All groups share one centre, and each spreads out both ways along 13 directions, with some noise.
Known rows, each followed by its group:
-2, -19, -17, 17, -5, 11, 6, 3, -7, -21, -3, -4, -15, -5, 9, -7, 4, 17  X
12, 2, 9, 7, -7, -10, -1, -3, 3, -7, 4, 6, 17, -1, 5, 1, -7, 16  X
-3, 3, -8, 15, -15, -5, 4, -6, 10, 6, 2, 7, -22, -9, 24, 4, 11, 9  V
-12, -19, -1, 14, 12, -9, 5, -5, -11, 0, 0, 10, 20, 10, 17, -6, -9, -16  V
-4, 13, 0, 7, -29, -9, 6, -10, -7, -9, -1, 7, -40, -9, 15, -17, -8, -8  V
-13, -9, 3, -4, 14, -10, 8, 5, 16, 17, 4, 2, -6, -13, 22, 7, -3, 2  V
-18, -20, 30, -33, -9, 1, 19, 0, -5, -34, 24, 15, -16, -11, 9, -6, 7, 16  X
7, 6, 11, 20, -20, -2, -10, -8, 1, 9, 5, -20, 19, -4, -17, 5, 3, -11  X
-13, -16, -2, 13, 10, 3, -15, 6, -9, 0, -3, -12, 6, -2, -16, 2, -7, -7  M
-8, 10, -10, 2, -8, -26, -22, 15, -16, 12, 6, -34, -18, -12, -12, 12, -23, -3  V
-2, -6, -6, -6, 2, -13, 7, 2, -22, 8, 14, 6, 6, 4, 14, -8, 9, -3  X
-8, 7, -5, -12, 7, -8, -3, 8, 4, 9, -10, -2, -2, -10, 32, -3, 3, -4  V
-5, 2, -28, -17, -2, -18, 6, 23, 7, -7, 10, 18, -36, 4, -20, 5, 9, -20  D
12, 0, -13, 4, 1, 4, -1, 10, 10, 9, -15, -12, -31, -21, 21, -17, 5, -15  D
-4, -11, -10, -21, 0, -2, -3, -11, -10, -23, 20, 0, -9, 29, 16, 12, -6, 0  M
-11, -25, -13, 18, 7, -2, 0, -3, -5, 0, 5, -14, 4, -11, 7, 2, -5, -1  Y
-2, -7, -12, -4, -8, 4, -4, -11, -23, -15, 14, -6, -7, 17, -7, 24, 19, -3  Y
-6, 11, 4, 7, 3, 11, 5, -23, -4, 4, -4, -6, -8, -12, -2, -1, 9, 16  Y
12, -1, 4, 3, 5, 10, -14, 1, 3, 24, -1, -10, -23, -22, 5, -10, 8, -3  D
-5, 13, 10, 1, -4, -17, 26, -17, 16, -6, 0, 2, -5, -6, -3, 6, -5, -21  V
3, -14, -7, 14, 2, 5, 5, 1, -16, 19, 12, -12, 23, 4, -11, -5, 15, -3  X
-3, 24, -7, 1, 2, -8, 33, -6, -7, 10, -7, -14, -24, 6, -11, -9, 6, -28  X
16, -12, -9, 4, -1, -2, 3, -14, -15, 0, 18, 4, -13, 6, -4, 13, 5, 3  D
-6, -6, -10, 2, 2, -5, 11, 8, -4, 16, -3, -14, -1, -6, 10, -9, -9, -14  X
-2, -26, -3, 3, -5, 1, 0, 6, 10, -16, 11, -25, 10, -22, -3, -21, -15, 6  M
3, 1, -4, 6, -4, -19, 10, -4, -9, 6, 5, 0, 12, -6, 13, -7, 1, -13  M
2, 2, 1, -14, 14, -9, -13, 17, -4, 13, 7, 22, -7, 12, -15, -1, -3, -9  Y
-4, 3, 15, 3, 5, -7, 10, -17, 17, 24, 8, 2, 0, -17, 1, 32, -9, 16  M
-14, -9, 14, -1, 24, 11, -24, 11, 6, 16, -14, -17, -7, -14, -5, -5, -7, -24  D
1, -10, 2, -1, -4, -15, -8, 15, 4, -6, 0, 9, 15, -7, -20, -4, -8, -35  Y
-25, -9, 11, -2, -4, 2, 24, -6, 1, 2, 0, 10, -15, -18, 2, -27, -18, -9  X
-3, -25, -6, -3, 0, 34, -10, -6, -15, -22, 7, 4, -29, -2, -25, 0, 13, 13  V
-3, 1, 5, -7, -10, -1, -4, -8, 7, -10, 1, -23, -2, -5, 24, -11, -1, -20  M
-37, 6, 4, 5, 22, -29, 9, 2, -17, -6, -9, 18, -21, -17, 6, -32, -40, 14  X
0, -11, 4, -4, -12, -5, -23, 12, -5, 17, 16, 9, -1, -15, 15, -3, -14, 35  X
-11, 5, -3, -1, -3, -20, 18, 2, -15, -10, -6, 12, -16, -5, -1, -10, -2, -35  M
-46, 4, -3, -22, -8, -14, 10, -2, -8, -23, 15, 0, -3, -1, -7, 23, 11, 10  D
-8, -5, 22, 5, 0, 21, -12, -12, -3, 9, -13, -3, 21, 6, 34, 2, 25, -25  M
7, -13, 10, 3, 16, 7, 9, 14, 14, 1, -7, -8, 20, 8, -3, -4, -4, -12  Y
2, -16, -9, 14, 9, 17, 6, 15, 4, -18, -22, -28, -10, 1, -6, -1, -24, 1  V
-3, 3, -11, 4, -8, -12, -15, 3, -1, 10, -5, -5, -11, -1, 13, 9, -23, -11  X
-22, -17, -23, 16, -10, -8, -7, -9, -19, -17, 1, -27, -15, -12, 20, 14, -3, -13  D
11, 1, 8, -10, 0, -1, 17, 11, -1, -4, 2, -2, 8, 2, -5, -14, 6, -2  M
8, 4, 0, -34, -2, -13, 22, 14, 6, -12, 3, -12, -12, 4, 34, -11, -11, -4  M
-2, 8, -24, 7, 6, -26, -14, -6, -43, 11, 11, -3, -12, 13, -5, -1, 5, -27  V
-12, -22, 6, 4, -11, -13, 16, 13, 2, -15, -2, -6, 8, -25, 8, -18, -23, -12  M
-17, -15, -10, 14, 20, 4, -9, -8, -4, 2, -5, 8, 2, -11, -9, -6, -8, 1  V
-7, 2, 12, -8, 9, 13, 8, 5, 14, -5, -16, 6, -17, -5, 9, -13, -16, 9  M
-13, 0, -16, -4, 17, -4, 4, 3, -6, 7, 2, 0, -7, -7, 3, 6, 6, 21  D
-1, 27, 4, -10, -2, -5, 13, -8, -3, -7, -7, 10, -32, 18, -5, 11, -5, -7  M
-19, 7, 8, 21, -14, 0, -6, -3, -7, -20, -8, -1, -27, -8, -13, -14, -21, 23  X
15, 7, -15, 24, -3, -7, -15, 3, -13, 13, -12, -31, -11, -3, 15, 0, -10, -8  D
-9, 6, 13, -10, -10, 3, 1, -1, -2, -3, 8, -6, 1, -1, -4, 6, 14, 8  D
3, 15, -4, -21, -10, -15, 16, 7, 4, -7, 0, -7, -30, -1, 16, 8, -7, -3  V
9, 8, -11, 0, 25, -22, -2, 13, -7, 23, 7, 23, -9, 29, 0, -7, 2, -22  Y
6, -20, -11, 17, 8, 7, 3, 3, 6, 3, 1, -2, 4, -9, -2, -7, 14, -8  Y
-4, -1, 16, 17, -8, -9, 4, -19, -35, 12, 16, 37, -16, 19, 4, -28, -3, -12  V
-6, -19, 11, -3, 1, 6, -3, -12, 8, 12, 7, -10, 16, -20, 37, 2, 16, -11  M
-21, 5, 26, 3, 5, -5, 9, -6, 3, 5, -7, -15, -7, 8, 30, -9, -30, -1  Y
-5, -8, 4, 24, -10, 26, -24, -11, -18, -12, -2, -5, 1, 18, -15, 8, 7, 13  D
-2, 8, 7, 3, -5, -1, 3, 3, -14, -2, -2, 15, -8, 4, -14, -13, 4, -3  M
22, -2, -11, 0, -2, 16, 9, -3, 8, 33, 3, 2, 5, -3, 8, -4, 23, -6  X
-1, -28, 0, 23, -6, 14, -11, 1, -8, -11, 2, 27, 23, 12, -9, -19, -2, 0  D
12, 10, 19, -30, 3, -2, 21, 18, 6, -2, -6, -3, 11, 11, 19, -3, -5, -1  Y
-4, -27, -2, -4, -13, 4, 7, -1, -2, -21, 8, -7, -4, -6, 15, 2, 6, -21  D
-17, -20, -11, 1, 12, 4, 21, -10, -3, -4, -8, -21, 8, -32, 53, -6, 8, 14  D
-19, -15, 21, -11, 3, 23, -12, -8, -15, -6, 7, -2, -7, 21, 21, 2, 16, -10  Y
1, 25, -9, -9, -16, -21, -7, -3, 2, 11, 1, -2, -2, -22, 22, -3, 14, 3  V
-27, -9, 13, -3, -5, 3, -9, 9, -5, -3, -2, 9, 16, -5, 16, -15, -7, 12  D
-21, 1, 14, -11, 10, 16, -7, -7, 15, -32, -6, -8, -30, 2, -36, -14, -27, -4  M
-12, -9, 1, 15, -5, -1, -2, -8, -15, -1, 7, 2, 7, 5, -15, -2, -7, -3  X
-2, -12, -13, 31, 15, 6, 14, -9, 4, -2, -6, -17, -10, 13, 12, -1, 2, -9  Y
2, 0, -10, 2, -7, -14, 7, -1, -13, -20, -1, -7, -8, -8, 31, -12, 20, -11  X
-9, -15, -3, -15, 30, -10, -5, 12, -4, 15, 11, 0, 8, -5, -15, 13, -8, 2  Y
-5, 25, -14, 10, 3, -33, 1, -7, 3, 8, -8, 1, 20, -4, 5, 3, -16, -2  V
-19, -15, 2, -13, 16, -5, -2, -19, -22, -9, 0, 9, 44, -17, -10, 2, 9, -29  Y
-20, 8, 20, -1, -3, -8, -12, -5, -7, 13, 2, 12, -23, 4, 27, -23, -4, -23  Y
-16, -4, 2, 11, -2, 0, 11, -18, -5, -16, -6, -19, 7, -5, 11, 7, -4, -4  D
-10, -2, 5, -3, -1, 5, 2, -7, -20, 2, 3, -29, 11, 3, 26, 10, -5, 27  Y
0, 5, 10, 1, -1, 7, 6, 7, 15, -2, -12, -10, -4, 0, 9, 3, -6, 5  V

New rows. What belongs after each?
-19, -3, 11, -13, 4, -13, 1, -1, -4, -10, 3, 11, -5, 0, 5, -16, -32, -5  M
-10, 5, 12, 1, -7, -6, 0, -15, 5, 0, -2, 1, 10, -21, 4, -14, 3, -18  V
5, -10, -13, 17, -3, -27, -6, 11, -3, 9, 15, -2, 1, -2, -13, 1, -7, -22  Y
-12, 1, -8, 4, 12, -9, -3, -15, -13, 6, 11, 8, -38, -8, -28, 5, -3, -7  V
-2, 6, -1, 9, 8, -15, 3, 5, -17, 22, -9, -1, 12, -8, 12, -3, 16, -31  M
-5, 5, -1, -16, -2, -2, -4, 5, -11, -7, -1, 4, -16, 11, 19, -12, -2, -6  M
-1, -1, -21, 5, 16, 4, 26, -17, 4, -2, -4, -4, -19, -18, 9, 5, 13, 19  D
12, 3, -13, 14, -4, -14, 5, 9, -29, 16, 8, 16, 8, 9, -6, 2, 14, 11  M
-13, 16, -16, -6, 2, -19, 15, 9, 18, 1, -1, 0, -15, -19, -18, -3, 15, -16  D
-7, -9, 9, 10, 3, 7, -6, -6, -9, -6, -11, -4, 6, 6, 14, -7, -13, -13  D
-4, -17, 3, -11, -10, -6, 27, -6, 2, 2, 8, 20, -8, -15, 35, 13, 4, 2  M
-5, -23, -4, 13, -14, 3, -12, -8, 1, -12, 13, -13, 9, -14, 6, -16, -7, 7  M
3, -3, 17, 18, -22, -1, -30, -6, -3, -1, 8, -6, 16, -20, 5, -7, 9, 11  X
-5, -11, 16, -5, 9, -13, 15, -26, 3, 2, 14, 0, -20, -23, -6, 11, -32, -2  D
-16, -20, -11, 5, 8, -10, -8, -9, -15, 2, 17, 3, -2, -18, -13, -4, 8, -15  M
-4, -13, 8, -14, -6, 7, 16, 4, 0, -17, 4, -25, -1, 5, 4, 10, 13, -29  X
-2, 7, 7, 0, -3, -6, -7, 6, -1, -19, -6, -5, -12, 2, 7, 4, -11, 13  X
-2, 3, 24, -4, 2, -3, -21, 14, -3, 1, 3, -8, 11, 2, -4, 5, -15, 25  X
-22, -2, -9, 1, -3, -22, -18, -4, -21, -3, 17, 1, -21, -5, -21, 2, -16, -8  M
-11, -10, -7, 5, -1, -2, 10, 3, -9, 1, 3, -8, -6, -4, -1, -5, -6, -3  X
-18, -6, 1, 2, -14, -6, -1, 7, -6, -16, 0, -14, 11, 3, 6, 4, -2, -12  D
-6, 2, -8, 7, 13, -4, 5, 11, 1, 0, -14, -24, -11, -9, 3, -3, -8, -4  X
6, -9, -6, -3, 24, 5, 10, -3, -13, -3, 1, 2, 10, 17, -17, 4, 5, -5  V
10, 15, 20, -2, -18, -8, -26, 15, -13, 20, 4, 12, -3, 13, 1, -18, -15, 0  D
-13, 9, 2, 5, 11, -18, 17, -30, 4, -5, 2, 16, -6, 1, -11, 4, -17, -18  M
-2, 2, -9, 17, 1, -6, -9, 1, -20, 21, -1, 6, -2, 1, 1, 14, 10, 2  M
0, 0, 1, 19, -3, 3, 12, -6, 7, -13, 0, -14, -11, -16, -24, 0, 1, 16  X
0, -9, -10, 0, -12, -4, -14, 19, 0, 2, 7, -17, -17, -10, -5, 5, 4, -9  D
-16, -13, -8, 29, -15, -1, -16, -6, -5, 1, -1, -6, -11, -19, 14, -9, -1, -7  V
15, -23, -10, -6, 19, 8, -25, 11, 12, 3, -2, -10, 13, -8, 25, 20, 15, 5  X
-32, 2, 2, 2, 1, -2, -17, -29, -29, -1, 4, -24, 5, -17, -6, 18, -1, 3  Y
2, -14, -16, -4, 8, -18, 7, 20, 1, -1, 6, -25, 4, -7, -8, 22, -22, 5  Y
-3, 5, 17, -2, 10, -5, 0, 1, 2, 18, 1, -14, 13, -8, -2, -2, -5, 0  Y
0, 1, -17, -8, 2, -15, 5, -16, -9, -18, 16, 0, -11, 3, -5, -21, 4, -17  M
15, -3, -4, 12, 21, -2, 4, -14, 1, 17, -4, -9, -15, -14, 1, -3, -5, -17  D
-15, -11, 10, -29, -8, -14, 21, -17, -8, -28, 27, 25, -17, 0, -11, -6, -1, -22  M
10, 10, -2, 5, -7, 4, -1, 8, -17, 6, 13, -13, -18, -6, -14, -6, 29, 37  X
-7, 10, -10, -15, 20, 4, 10, -2, -6, -3, -17, -12, -15, 1, 17, 6, 4, -8  Y
-13, 10, -12, -3, 12, -33, 3, -15, -1, 16, 8, 7, 5, -21, 6, 2, 5, -20  V
5, -2, -15, 2, -7, 0, 1, -9, -12, -15, 7, 1, -6, 12, 8, -9, 13, -9  M
-9, 15, 18, -29, -1, -35, 5, 23, -8, 3, 3, -21, -3, 1, 20, 4, -26, -11  X
-4, 1, 5, -3, -2, -14, 4, -11, -1, 6, 9, 1, 6, -5, 16, -5, -7, -5  M
-24, 6, 14, -3, -16, 0, -25, 6, -4, 3, 4, -16, -2, -11, -8, 0, 15, -14  D
-16, 18, 2, -8, -6, -14, -15, 6, -12, -4, -1, -16, -13, 13, -9, 13, 2, -30  D
5, -3, -6, -7, 1, -13, 8, -4, 8, 2, 20, -15, -5, -10, -10, 8, -8, 11  M
10, 7, -19, 9, 8, -3, 1, 7, -8, 13, -5, -13, -14, -9, -3, -2, 21, -6  M
-16, -4, -9, -6, 11, -13, -12, -2, -10, -4, 7, -15, -12, 4, -7, 12, -9, -21  M
16, 11, 0, -18, 0, -3, -18, 21, -23, 22, 11, -9, 8, 12, 7, 0, 13, 21  V
-20, -11, -4, 3, 8, 0, 20, -11, -17, -4, 10, 2, -14, -2, -19, -8, 8, -10  X
-6, -16, -4, 3, -7, -4, -4, 0, -5, 3, 10, -6, -3, -12, 10, 8, -1, 5  M
-15, 16, 6, -12, 9, -5, -5, 9, -2, 15, -21, -25, -14, -16, 39, -13, -12, -9  Y
13, -14, -18, -17, -1, -4, 6, 13, -12, 3, 18, 0, 6, -9, 0, 14, 9, 29  Y
2, -4, 21, 0, -6, 1, 4, 7, 11, 10, 4, -19, -1, -5, 17, -10, 3, -9  Y
33, -4, -8, 10, 8, 0, 3, -20, -6, 25, 10, -10, -35, -21, 7, 4, -3, 13  D
-7, -4, -1, 9, 5, -13, -12, -7, -7, -1, 9, 11, 5, 5, -35, 7, 3, -32  Y
-15, 20, 21, -18, -7, -16, -14, -3, -5, 10, 0, 2, 7, -7, 8, -8, -7, -12  V
-23, 6, 6, -5, 1, -14, -3, 11, 1, 7, -15, -9, -25, -19, 16, 0, -23, -19  M
-9, 14, 18, -6, 10, -13, 9, 3, -8, -18, 0, -7, -11, -12, 2, -17, 10, 13  X
3, -20, -18, -3, 1, 28, -17, 29, -18, -16, -12, -28, -40, 1, -5, -2, -13, 22  V
5, 16, 9, -14, -11, -10, 3, 11, 1, 11, 2, -7, -6, -5, 13, -7, 5, 0  D
-5, 14, 17, -31, -6, -17, -1, 6, -10, 21, 20, 3, -13, -3, 6, 1, 3, -2  X
-9, 8, 9, -25, 0, -20, 1, -8, 12, 6, 12, -22, -14, -15, 17, 4, -12, -17  M
-1, 0, -12, -8, 7, -7, 21, -12, 0, -14, 6, 16, -26, -4, -7, -8, 3, -5  M
-7, -30, -12, 16, 14, -25, 43, -18, 21, 1, 25, 9, 2, -12, -2, 27, -2, -9  V
-17, -23, -14, 33, 15, -2, -11, 5, 6, 16, -3, 6, 11, -4, 20, 8, -9, 18  V
-7, -11, 6, -20, 1, -3, 30, 0, 7, -25, 13, 0, 5, 13, -15, 25, -4, 5  D
-10, -4, 25, -22, -2, -9, 15, -9, 4, -4, 8, 12, 19, -23, -2, -8, -5, -12  Y
4, 4, -7, 3, -5, 13, 27, -20, -8, -11, -4, 0, -7, 4, 26, -2, 4, 35  Y
5, 7, 10, -7, -6, 3, -3, 8, 6, -13, -6, -24, -11, -2, 5, 9, 7, -5  X
11, -5, 12, -24, -3, 13, -10, -5, 3, 1, 27, -13, 2, -1, -1, -7, 28, 10  M
-11, -9, 5, 1, -7, -8, -7, 5, -3, 1, 8, -17, -6, -8, -2, 10, -11, -6  V
-19, -5, -23, -14, -1, 0, 10, 9, -11, -4, 3, -4, -5, -12, 40, -1, 27, 29  D
5, 6, 10, 20, -1, 10, -12, -25, -11, 5, 2, 0, 0, 3, -19, 0, 15, -15  D
-10, 5, -7, 0, 7, -10, 4, -16, -16, 7, 13, 4, -18, 8, 3, 9, 2, 7  Y
2, -12, -19, -11, 3, 13, 5, 13, 1, -21, -9, -1, -20, 1, 0, 13, -2, 8  Y
-9, -9, -14, -8, 4, 15, -13, -7, -12, -9, 2, 11, -13, -1, 3, 1, 20, 3  V
